The first 4 rows are patterns. Each new row is the sum of 2 different patterns, raised or lowered, with some noise. Before adding, each is slid sideways (what falls off one end comes back at the other) and multiplied by a number that may be negative. Names go in the order of the patterns.
(in the rows, 128 means zero)
Some rows, each with the names of its patterns after it:
[149, 151, 137, 106, 138, 154, 141, 120, 151, 103, 157, 118, 150, 122, 124,
 149, 157, 124, 107, 104, 103, 121, 102, 120, 142, 101, 103, 115, 117, 113,
 125, 140, 124] : (0)
[100, 146, 104, 124, 116, 143, 115, 146, 131, 128, 139, 134, 116,  99, 125,
 121, 111, 146, 134, 152, 156, 112, 136, 100, 121,  98, 153, 133, 125, 112,
 149, 135, 102] : (3)
[124, 100, 141, 148, 154, 141, 123, 103, 148,  99, 141, 150,  99, 131, 155,
 132, 104, 117, 135, 155, 155, 110, 141, 132, 157, 131, 151, 150, 128, 119,
 152, 136, 118] : (2)
[125, 112, 142, 134, 155, 137, 123, 126, 109, 127, 140, 147, 126, 144, 129,
 134, 141, 142, 148, 156, 126, 151, 122, 140, 113, 107, 102, 101, 116, 145,
 108, 112, 146] : (1)

New rows. What belongs after each?
[111,  80,  90, 117,  93, 102,  96, 124,  95,  98, 118, 103,  89,  89,  98,
 119, 120, 117,  99, 109,  85, 108, 124, 106, 114,  96, 110, 141,  96, 106,
 108, 129, 106] : (3) (2)
[152, 137, 127, 130, 171, 150, 168, 133, 179, 159, 150, 147, 181, 160, 166,
 166, 184, 171, 174, 138, 156, 147, 167, 206, 168, 192, 136, 122, 173, 155,
 118, 154, 198] : (0) (2)
[171, 120, 118, 119, 177, 154, 135, 111, 136, 160, 115, 120, 132, 125, 122,
 119, 153, 141, 137, 139, 149, 154, 167, 125, 110, 122, 128, 136, 172, 132,
 180, 151, 116] : (3) (2)
[120, 111, 115,  96, 108, 147, 133,  93, 118, 147, 119, 176, 100, 124,  94,
 127, 139, 140,  96, 162, 136, 131, 177, 134, 129, 136, 144, 160, 143, 119,
 118, 159, 124] : (0) (2)
[131, 119, 111, 154, 108, 157, 179, 117, 172, 195, 160, 105, 148, 179, 185,
 164, 157, 135, 180, 163, 173, 162, 163, 169, 168, 164, 135, 115, 121, 116,
 133, 158, 186] : (0) (2)
[113, 160, 156, 155, 163, 148, 110, 128, 144, 114, 124, 160, 128, 146, 134,
 114, 143, 113, 143, 114, 143, 124, 133, 108, 148, 134, 104, 101, 130,  94,
 134, 107, 150] : (3) (1)
[152, 132, 133, 134, 132, 134, 125, 128, 138, 134, 108, 162, 150, 108, 154,
 161, 164, 134, 128, 142, 140, 154, 138, 162, 141, 169, 142, 159, 162, 152,
 151, 175, 143] : (2) (1)
[128, 100, 154, 118, 141, 149, 143, 127, 124, 132, 176, 128, 158, 135, 147,
 110, 122, 108,  98, 100, 102, 136, 123, 126, 112, 136, 116, 128,  88, 108,
  74, 143, 117] : (0) (3)
[154,  97,  84,  77,  87, 115, 154,  87, 133, 122,  96, 132, 128, 101, 137,
 147, 124, 111,  79,  94, 144, 122, 113, 105, 117, 102, 110, 130, 143, 120,
 111, 146, 117] : (2) (1)
[ 96, 120, 170, 144, 155, 116, 116, 130, 127, 118, 146, 125, 114, 139, 114,
 154, 127, 118, 126, 124, 129, 144, 116, 149, 121, 107, 152, 118,  89, 104,
 160, 124, 132] : (2) (1)
[113, 167, 126, 129, 111, 170, 171, 101, 136, 146, 171, 148, 176, 129, 162,
 147, 115, 161, 176, 181, 153, 161, 158, 111, 138,  97,  90, 147, 154, 157,
 120, 155, 124] : (0) (3)
[126, 110,  87, 103, 114, 140, 119, 139, 127,  89, 103, 133,  95,  92, 105,
  62, 106,  99, 117, 114,  96,  89, 117,  63,  99, 120,  62, 101, 120,  94,
  67,  75,  87] : (2) (1)
[ 89,  74,  74, 132,  65,  99, 135,  78,  90, 135, 111, 109, 103, 105, 120,
 106,  89, 124, 122, 121, 118, 121, 124, 113, 110, 138, 134,  96, 118,  77,
 123, 105, 104] : (2) (1)
[142, 116, 119, 139, 129, 114, 170, 120, 173, 114, 131, 125, 113, 120, 166,
 144, 186, 154, 130, 187, 147, 109, 162, 181, 162, 145, 132, 121, 144, 135,
 119,  99, 132] : (0) (2)
[123,  90,  63,  90, 120, 112, 103,  70,  95,  63,  79, 110, 124,  77, 107,
 108, 110, 135, 102, 102, 101,  87, 125, 115,  95, 110,  71,  58, 101,  86,
  90,  80, 106] : (2) (1)
[131, 126, 131, 134, 137, 141, 127, 127, 147, 149, 133, 168, 113, 143, 115,
 140, 134, 147, 137, 170, 125, 109, 141, 118, 115, 117, 145, 150, 115, 104,
 110, 139, 119] : (0) (2)
[180, 127, 180, 152, 156, 130, 158, 163, 152, 136, 103, 137, 141, 159, 134,
 132, 129, 139, 100, 144, 151, 107, 141, 172, 143, 136, 147, 154, 150, 171,
 143, 161, 140] : (0) (2)
[105,  93, 116, 128, 129, 122, 146, 124, 144, 150, 142, 125, 153, 140, 151,
 116, 150,  96, 129,  99, 120, 111, 136, 124, 133, 136, 109,  97, 121, 126,
 128, 128, 131] : (0) (1)
[150, 128, 107, 146,  96, 155, 147, 117, 137, 176, 159, 138, 148, 157, 157,
 179, 136, 142, 148, 179, 134, 158, 143, 135, 136, 164, 161, 135, 129, 103,
 154, 148, 165] : (2) (1)
[161, 135, 185, 141, 119, 132, 153, 154, 161, 120, 124, 179, 142, 140, 144,
 157, 156, 145, 150, 159, 123, 147, 171, 170, 173, 158, 141, 139, 154, 169,
 188, 160, 175] : (2) (1)
[104, 106, 149, 105, 119, 116, 128, 116, 144,  92, 103, 105, 120, 111, 123,
 107, 145, 159, 125, 145, 103, 133, 102, 134, 144, 137, 118, 146, 139, 103,
  89, 140,  88] : (0) (3)
[128, 127, 121, 146, 151, 122, 161, 133, 131, 173, 128, 130, 125, 157, 126,
 110,  93,  91, 134, 134, 113, 101, 143, 113, 104, 141, 143, 136, 133, 133,
 134, 137, 121] : (2) (1)
[108,  85,  61,  99,  94, 106, 116, 102, 137,  69,  59, 146,  81,  75,  90,
 139, 102, 111,  78,  76, 130,  95,  89,  51,  98,  74,  68, 117, 118, 100,
 118,  99, 115] : (3) (2)
[113,  80,  95, 119,  97, 108,  97, 118,  89, 110, 121,  98, 130, 112, 119,
 111, 136, 134, 114, 117, 139, 149, 125, 106, 138,  82, 107,  70, 129, 124,
 116, 120, 136] : (3) (1)
[166, 155, 152, 145, 132, 151, 152, 176, 153, 151, 156, 127, 128, 138, 117,
 171, 140, 190, 178, 197, 158, 160, 144, 183, 152, 136, 178, 190, 130, 169,
 136, 158, 147] : (3) (1)
[ 75,  74, 103, 115,  94, 117, 116,  96,  95, 126, 113, 144, 140, 110, 137,
 122, 128, 112, 147, 141, 146, 115, 147, 111, 158, 132, 166, 115, 139, 132,
 157, 102,  84] : (0) (1)
[151, 149, 115, 135, 140, 122, 160,  99,  90,  97, 136, 125, 130, 100, 164,
  96, 129, 132, 134,  84, 130, 157, 120,  96, 106, 121, 166, 138, 130, 125,
 134,  94, 132] : (0) (2)
[124, 143, 130,  99, 111, 133, 139, 164, 157, 154, 171, 130, 129, 138, 148,
 128, 159, 147, 136, 115, 150, 122, 100, 110, 163, 110, 113, 117, 149, 108,
 166, 115, 143] : (0) (3)
[173, 186, 162, 174, 198, 211, 205, 165, 191, 147, 154, 148, 174, 156, 160,
 173, 181, 155, 136, 151, 167, 171, 143, 168, 164, 162, 189, 156, 147, 183,
 192, 178, 165] : (0) (3)
[155, 135, 140, 147, 153, 155, 145, 168, 140, 167, 152, 139, 117, 136, 155,
 165, 130, 151, 142, 163, 131, 169, 148, 161, 166, 161, 143, 122, 132, 138,
 153, 130, 152] : (0) (1)
[122, 115, 136, 136, 143, 132, 132, 138, 137, 127, 145, 118, 120, 107, 100,
 124, 131, 136, 143, 144, 131, 148, 157, 168, 131, 116, 167, 166, 108, 153,
 149, 131, 119] : (3) (1)
[150, 124, 127, 135, 109, 106, 112, 128, 132,  96, 132, 132, 134, 177, 138,
 170, 131, 125, 158, 134,  98, 143, 167, 144, 150, 117, 149, 147, 128, 176,
 157, 136, 128] : (0) (1)
[164, 109, 117,  88, 103,  97, 125, 123, 131,  95, 124, 120,  98,  95, 135,
 114, 118, 127, 150, 120, 124, 133, 142, 140, 122, 129,  86, 140, 113, 126,
 132, 125, 154] : (0) (3)
[121, 126, 142, 137, 139, 125, 127, 150, 167, 109, 167, 121, 170, 124, 160,
 158, 123, 111, 160, 161, 151, 155, 125, 169, 160, 150, 169, 154, 130, 163,
 129, 152, 146] : (0) (2)
[102,  95, 113,  89, 100, 146,  86, 112, 107, 132, 132, 146, 162, 136, 137,
 167, 151,  94, 142, 167, 132, 117, 131,  98, 162, 123, 166, 126, 117, 136,
 157, 115, 111] : (0) (1)
